The first 7 rows are patterns. Each new row is the sum of 2 different patterns, raised or lowered, with some noise. Before adding, each is slid sideways (what falls off one end comes back at the other) and multiplied by a number that may be negative. Names go in the order of the patterns.
(in the rows, 128 means zero)
Known rows, each followed by the names of its patterns:
[103 141 136 107 129 114 100 135 138 151 138 126 123 115 114 164 129 141
 139 149 132 129 121 154 125 120 107  83 150 173 104 131 131 135 106 117
 124 101 152 106 136] -> C
[149 135 139 155 142 106 165 122 160 107 119 143 128 140 150 131 128 108
 144 168 116 155 143 155 152  83 118 147 101 147 121 150  93 135 146 135
 161 154  69 151 131] -> J
[139 118 140  99 106 109 113 102 135 148 115 132  94 140 120 149  98 106
 136 113 123 144 130 116 120  90 122 110 127 132 129 114 153 120 141 125
 150 129 156 119 106] -> S
[114 126 110 126  95 129  89 120 134 133 116  94 171  79 137 160 126 140
 102 130 135 101 169 142 166 137 106 124 125 150 103 118 130 109  97 109
 161 169  98  99  85] -> B
[109  88 145  94  98  87 143 126 122 134 105 106  99 112 131 138 142 123
 115 108 141 148 139 127 133 125 149  97 143 136 134  91 126 119 125 149
 115 119 147 107 132] -> K
[130 169 153 124 137  95 138 135 120 133 124 115 128 101 128 112 142 162
 157 110 126 105 133 131 114 107 125 141 126 144  80 122 117 139 138 106
 129 110 102 104 119] -> U
[118 138 119 134 142 117 126 141 137 147 138 135 133 135 147 111 164 117
 157 135 137  91 126 136 152 142 115 115 143 144 151 118 152 145 148 128
 137 120 104 148 134] -> E

New rows, each followed by the names of its patterns:
[141 157 105 162 163 155 132 157 153 178 175 136  97 194 186 184 133 176
 147 168 187 123 158 146 198 142 167 132 152 160 194 158 126 135 127 136
 138 165 173 161 178] -> C U
[135 158 115 170 139 162 170 145 116 123 109 130 165 128 146 146 147 168
 147 160 139 154 122 188 135 122 145 132 147 143 145 164 171 134 133 108
 121 158 136 170 128] -> U E
[ 82  75  87  71  58  76 106  96  92 104  64  60  73  73 109  84 101  68
  94  84  86 111  93  72  86  90 103  89  95 100  89  55  85  86  67 104
  68  82  82  70  70] -> S K
[116  96 123 175 136 146 150 127 166  82 139 120  84 158 109 147 110 140
 138 130 129 153  60 156 137 152 127 165 150 156 109 188 127 184 105 103
 157 123 153 126 114] -> J S
[150 110 136 110 116 141 120 122 156  61 121 102 149 129 128 152 122  95
 136 112 150 118 128 132 116 116 147 138 133 111 140 152 130 125 148 148
 147  71 117 132 103] -> J K
[177 130 165 220 132 152 149 178 114 172 139 152 127 154 150 176 161 166
 126 138 107 149 175 180 147 104 188 143 145 150 162 212 141 109 207 163
 198 151 193 168 144] -> J B
[137 139 163 156 144 140 168 126 133 146 185 180 176 156 145 144 167 143
 164 153 167 179 142 161 176 176 154 178 179 140 172 156 182 170 145 133
 141 167 165 180 114] -> K U
[147 145 120 169 141 173 113  76 122 136 132 146 116 178 165 146 168 111
 148 107 217 140 133 124 104 143 190 142 164 148 144 128  78 105 163 102
 179 103 151 154 124] -> J U
[ 98  54 105 112 125 143 121 112 115  88 128 136 111  66  75 145 129 159
  76 106 115 120 143  91 140  97  83  81 111 138 117 172 101  93  80 112
 136 100 108 127  63] -> B U
[108 140 168  94 130 112 132 105 119 129 123  98 128 120 111  90 102 104
 122  96 130 109 119 147  93  69 137  98 131  93 127 119 140 138  97 135
  91 144 109  92 148] -> C K
[ 98 149  97 152 129 157  92 157 146 148 163 170  79 174 131 138 150 138
 167 131 100 157 118 147 117 138 139 138 124 161 133 146  96 136 179 113
 154 157 161 150  86] -> J S
[143 156 189 219 174 147 152 145 189 163 196 133 165 158 165 183 198 175
 147 212 113 185 192 178 193 163 172 207 156 224 190 225 193 188 171 161
 207 154 182 159 153] -> S B
[147 130 152 119 114 122 154 130 148 138 166 132 143 112 122 103 138 112
 110 141 161 119 146 133 123 113 107 162 111 155 101 127 125 137 150 135
 149 122 102 104 116] -> C U
[129 131  93 132  98 109  87  90 120 114 119 120 128 103 104 119 158 101
 148 116 116 141  66 109 106  71 112  94 107  86 130 115 117 114 138  57
 144  91 112 120 110] -> J S
[131 142 126 144 126 106 111 141 141 154 127 142 120 133 105 144 113 132
  89 124 103 122 119 121 132 131 115 119 132 114 145 110 120  93 119 133
 118 154 100 112  90] -> S K
[ 83  83  79 103 113  94 114  96 110 122  72 106  72  98 119  77  66  56
 132  97 112 124  97  88  71  53  86 115 105 121  78  76 118 117 113 112
 104 119 121  85 104] -> K U
[147 165 120 190 124 136 156 134 204 189 135 167 116 151 137 185 159 155
 115 129 122 188 117 148 140 155 121 140 150 194 170 138  86 194 159 140
 147 168 148 158 182] -> C J
[118 107 161 151 120 146 110 125 107 158 125 110 112 118  85 189  94 125
 107 153 127 104 103 140 111 148  95 140 126 130 114 110  98 131 129 154
 135  86 140 120 115] -> J E
[ 86 151 115  77 151  68 127  66 139 101 129 108  77  71 155 104 120  82
  92  84  96  80 116  63 119  75 139 141  84 105 111  84 119 108 116 109
  78 111  81  82  82] -> J E
[ 99  88  78  69  56  71  96 109 140 109  86  87  87 125 112  93 104  93
 105  73  92 104  93  80 121 111  85 113  73  96 114  72  87  83  75 110
  82  42  63 105 102] -> K U
[135 155 107 103 113 121 131 147 105 119 105 132 104  94  77 161 106 129
 105 151 127 142 122  86 133 115 138 142 122 128 147 120 148 159 175 123
 125 123  81 118 139] -> K U
[ 99 137  99 111 117 120 148 118 132 115 118  98 101 131 148 159 108 131
  80 150 141 106 137 121 101 119 107 125 136 133 157 141 105 116 113 102
 131 101 106 101 129] -> S U
[150 142  98  67 158 151 166 127 119 122 100 156 117 142 129 102 110 134
 136  73 165 113  95 122 108 138 113 120 125 102  91 101 112 139  92 114
 100 151 133 101 119] -> B E
[128 120 152 140 130 102 124 102 130 110 137  98 117 130 151 136  96 123
  97 143 140  90 143 107 121 135 101 152 181 177 109 132 103 130 150 134
 148 135 112 113  91] -> K U
[128 152 120 146 140 177 163 147 123 115 138 148 110 141 108 135 160 105
 149 113 180 190 187 135 161 109 125 155 121 152 124 158 114 183 113 124
 144 154 132 115 150] -> S U
[165 148 156 119 170 200 123 181 134 172 169 155 171 179 144 175 163 178
 146 137 155 142 140 138 123 204 153 151 204 135 176 132 217 174 159 167
 147 135 203 148 157] -> J S
[114 157 107 109 120  70 141 140  71 137  94 101  71 126 115  97 147  88
 111  76 121 128 113 134 107  91 109 140 153 137 119 123 110 127 124 134
 138 134 108 124 115] -> C K
[101 176 107 134  99 143 190 136 135 163 109 140 132 171 164 128 145 110
 115 180 131 112 127 119 129  96 122 127 116 162 103 164 133 150 157 141
 135 156 132 136 135] -> J S
[111 100 134 124  98  88 122 134 129 122  93 121 119 122 128  92 100 113
  98  87 116 111 151 143 105 121  95 128 130 115 124 114 107 128  80 137
  94 146 144 143  77] -> U E
[102 105  71  96  87 106  87  81  79 117 136 124  95  61 148 117 116 111
 142 103  88 134  83 149  84 129  75 123 138  96 124 130  80  94  97 103
 140 107 127 115  72] -> C S
[ 87 106 110  85  85 124  64 142  82 129 103  83 120  92  98 120 119 125
  91  44  95  87  87 107  79 134 117  86 126 100 110 107 130 107  81  78
  59  96 151 105  99] -> J U
[185 138 153 121 128 133  96 172 158 187 162 117 131 126 172 131 140 146
 128 109 140 154 195 120 121  76 128 134 124 154 101 136 119 123 153 133
 102 121 159  75 120] -> B K
[126 158 105 133 116  98 132 163  88  90 140 129  84 116 104  99 151  88
 119 107 133 141 105 121 109  99 139 105 170 113 142 118 112  66 142 126
 150 138 121 104 131] -> C E
[180 152 199 174 161 161 172 180 207 155 174 185 193 176 137 152 196 165
 170 180 205 156 160 183 175 193 203 123 202 177 180 163 164 191 186 156
 190 145 189 146 155] -> J K
[ 85 136  61 118  95 124 104  86  86  76  62 152  75 113 116 125  84  82
  73 124  76  98  61 119 123  91 116  53  83  94 114 130  72  72  98  62
  70  76  88 172 133] -> J U
[ 84  88 146 161  73  82  84  94 116  91  99  92 113  67  99 102 110  95
  81 140  54 134 111 117 100  85 107 144  89 138 105 131 131 103  97  98
 112  98  86 100  82] -> B E
[144 100 149  97 134 118  73 152 158  83 118 130 131 130 112 126  95 132
  99 133  73 135 113 103  98 105  70 130 146 128 135 107 138 125 120 163
 137 123 109 145 116] -> C S
[154 126 146 157 133 182 124 192 128 163 160 172 162 156 141 147 179 187
 151 179 153 164 179 176 188 193 202 167 162 165 148 199 174 176 152 122
 169 187 145 172 177] -> C K
[ 98 146 112 113 135  96 154 143 135 128 117 126 137 144 110 118 128 125
  86 143 132 172 106 109  62 110 128 133 133  89 109 109 131 145 116 134
 115 165  89 135 134] -> B E
[ 87 142 143 156 100 102 142  81 153 111 140 125 155 114  98 103 117 153
 124  86  95 100 128 100  83 131 103 105 123 179 104 124 135  91 142 121
  88 152 118 123 150] -> K E
[162 152 161 191 173 173 178 171 151 161 130 170 174 160 150 135 163 145
 148 123 185 152 188 179 198 172 146 172 148 167 175 143 170 160 160 200
 134 205 218 226 135] -> K U
[148 155 134 133 151 127 148 149 153 114 114 145 165 179 167 173 136 109
 182 137 167 140 154 146 153 185  89 195 128 133 133 125 176 138 143 185
 102 123  96 128 157] -> C B
[ 84 156 119  79 138  96 154 116 116 113  84 110 102 121 120 109 127 110
 150 114 128 142 155 131  94  77 122 150 149 120 122 120 119 148 107 145
 130 116 124 133 145] -> B E
[145 119 146 115 165 108 131 143 125 153 151  82 150 122 165 113 154 135
 143 110 194 133 157  95 113 158 144 134 140 116 141 102 134 152 126 154
 153 177 139  92 135] -> J E
[142  85 156 128 149 120 133 119  95 132 128 140  99 104  87 141 135 115
 135  92 100 102 117 106 144 117 135  97 112 119 141 121 105  69 133  92
 108  83 139 140 103] -> C S
[117 111 121 138 114 112  92  84 119 122 113  87  79  91 104 100 102  76
 147  67 109  82 133  98 142 110  85 100 103 101 136  95 111 125 100 118
 118 127  95 103 120] -> K E
[ 78  72 157  78 116  76 118  92  67  80 119  91  68 103 107  78  84  86
 105  77  86 113  81  73  34  97  91  86  74  59 147 109  78 134 104 117
  50  93 111 103 119] -> J B
[141 151 129 148 132 160 172 168 173 166  79 167 163 185 173 163 175 155
 145 211 157 188 143 146 187 135 179 182 166 130 138 163 193 162 172 165
 195 166 115 133 149] -> J K
[127 107 117 126 129 107 130 113 171 147 146 120  96 145 127 126 149 131
 115 129  89 130 110 143 162 155 111 150 112 149 133 140 116 153 138 118
 151  91 135 108 127] -> S U
[127 164 134 171 160 136 120 152 170 203 144 107 155 159 158 164 157 175
 170 184 129 172 136 147 157 148 155 157 152 173 154 133 131 153 156 167
 165 164 129 155 157] -> C E
[118 130 137 126 124 106 121  91 125 119 138 163  99 117  69 148 134 118
 141 107 100 110  94 132 121 154 156 148 102 140 125 142 132 120 108 145
 119 139 152  91  96] -> K U
[115 178 194 153 152 171 171 156 148 162 132 154 156 166 132 171 154 146
 165 139 136 169 169 185 167 160 157 155 158 165 180 157 183 174 164 129
 149 177 170 159 132] -> C E
[ 67 128 142  80 108 139  97 105  87 131 103 124 104 116  80 126 124 117
 105  77 107 102 115 116 105 151 121  94 126 132 124 109 154 129 106 115
  89 117 159  94  97] -> C J
[171 162 128 123 117 179 142 190 138 131 146 166 168  93 177 119 157 145
 138 149 128 153 161 124 148 131 139 153 105 121 125 153 176 129 146 170
 147 115 120 159 187] -> B U
[159  83 119 113 108  72 111 107 145 113 104  79  87  89 134  96 141 112
 115 114 128  98  69 122  93 132 118 102  96 107 110  99 127 132 139 118
 106  73  84 123  79] -> U E
[100 128 118 128 141 129 114 132 106 121 129 108 118  93 142 125 138  46
 115 102 129 144  91 112 118  82 103  98  88 171 117  94  98 102 130 122
 117 108  99  86 108] -> K U
[ 88  84 113 100 160 110 105 139  91 129 120 129 131 106 141  97  87 101
 122 107 118 100 111 128 142 125  72 113  87 154 102 120 100 106 115 113
 136 150 164 103  79] -> C U
[141 104  93 113 101  60 110  82  63  98 102 114  85 122  97  77  90  87
  88 122 128 124 106  93 112 113 106 139 113 119 133 104 124 114 110 103
 106  95  88  87 119] -> C K
[129 107 116  98 154 130  98  95 104 148  56 130  88  88 106 110 155  95
 100 140  75 110  81  95 138 117 103  88 113 111 103 121 128 110 105  53
 142 110 138 116 146] -> B E
[122 179 154 157 177 145 145 172 142 177 156 179 194 193 162 143 171 155
 188 155 151 123 171 165 195 132 142 137 181 183 162 150 164 152 152 150
 172 187 158 174 174] -> U E
[117 124 135  84 161 128  87  95 120 123 111  97 128 117 120  79 131 131
 126 109 127 136 119 117 113 130 174  79  87 133 140 146 114 114 148 101
 152 100 165 132 108] -> J B
[ 80  98 101  60  34  75  41  92  55  65 123 101  62  99  53 104  53  98
  50  20  88  83  32 129  58  79  36  58  59  29  83  74  49  56  58  97
  66  65  61  41  60] -> C J
[110 146  60  77  88 109 125  58  94  83  59  53  79 126 171 102  72  78
  57 111  91  88  78  99  56  95  77 104  73  89 165  93  89 124  77 113
  83  87  85  74 145] -> B U
[134 109  88 124  95 142  97 134 134 109 125 118  65 135 123 114  95 109
 129 116  92 119 127 119  84  94 151 109 124 125  91 116  96 103 156  96
 145 149 115 153  96] -> J K
[121  73 117 103 106 107 103  98 107  86  93 114 122  85  70 101  80  90
  84  81 125 126  65 134  68 107  85 160 104  86  79  71  96 162  78  93
  73 106  78  70  83] -> J E
[ 61  93  72 144 111 105 142  60  83  60  94 137 124 125  89 127 111 120
 145 150 132  87  75 153 120 165 135 117 104 114 137 111 166 109 101 120
 111 145  59 132 116] -> B K
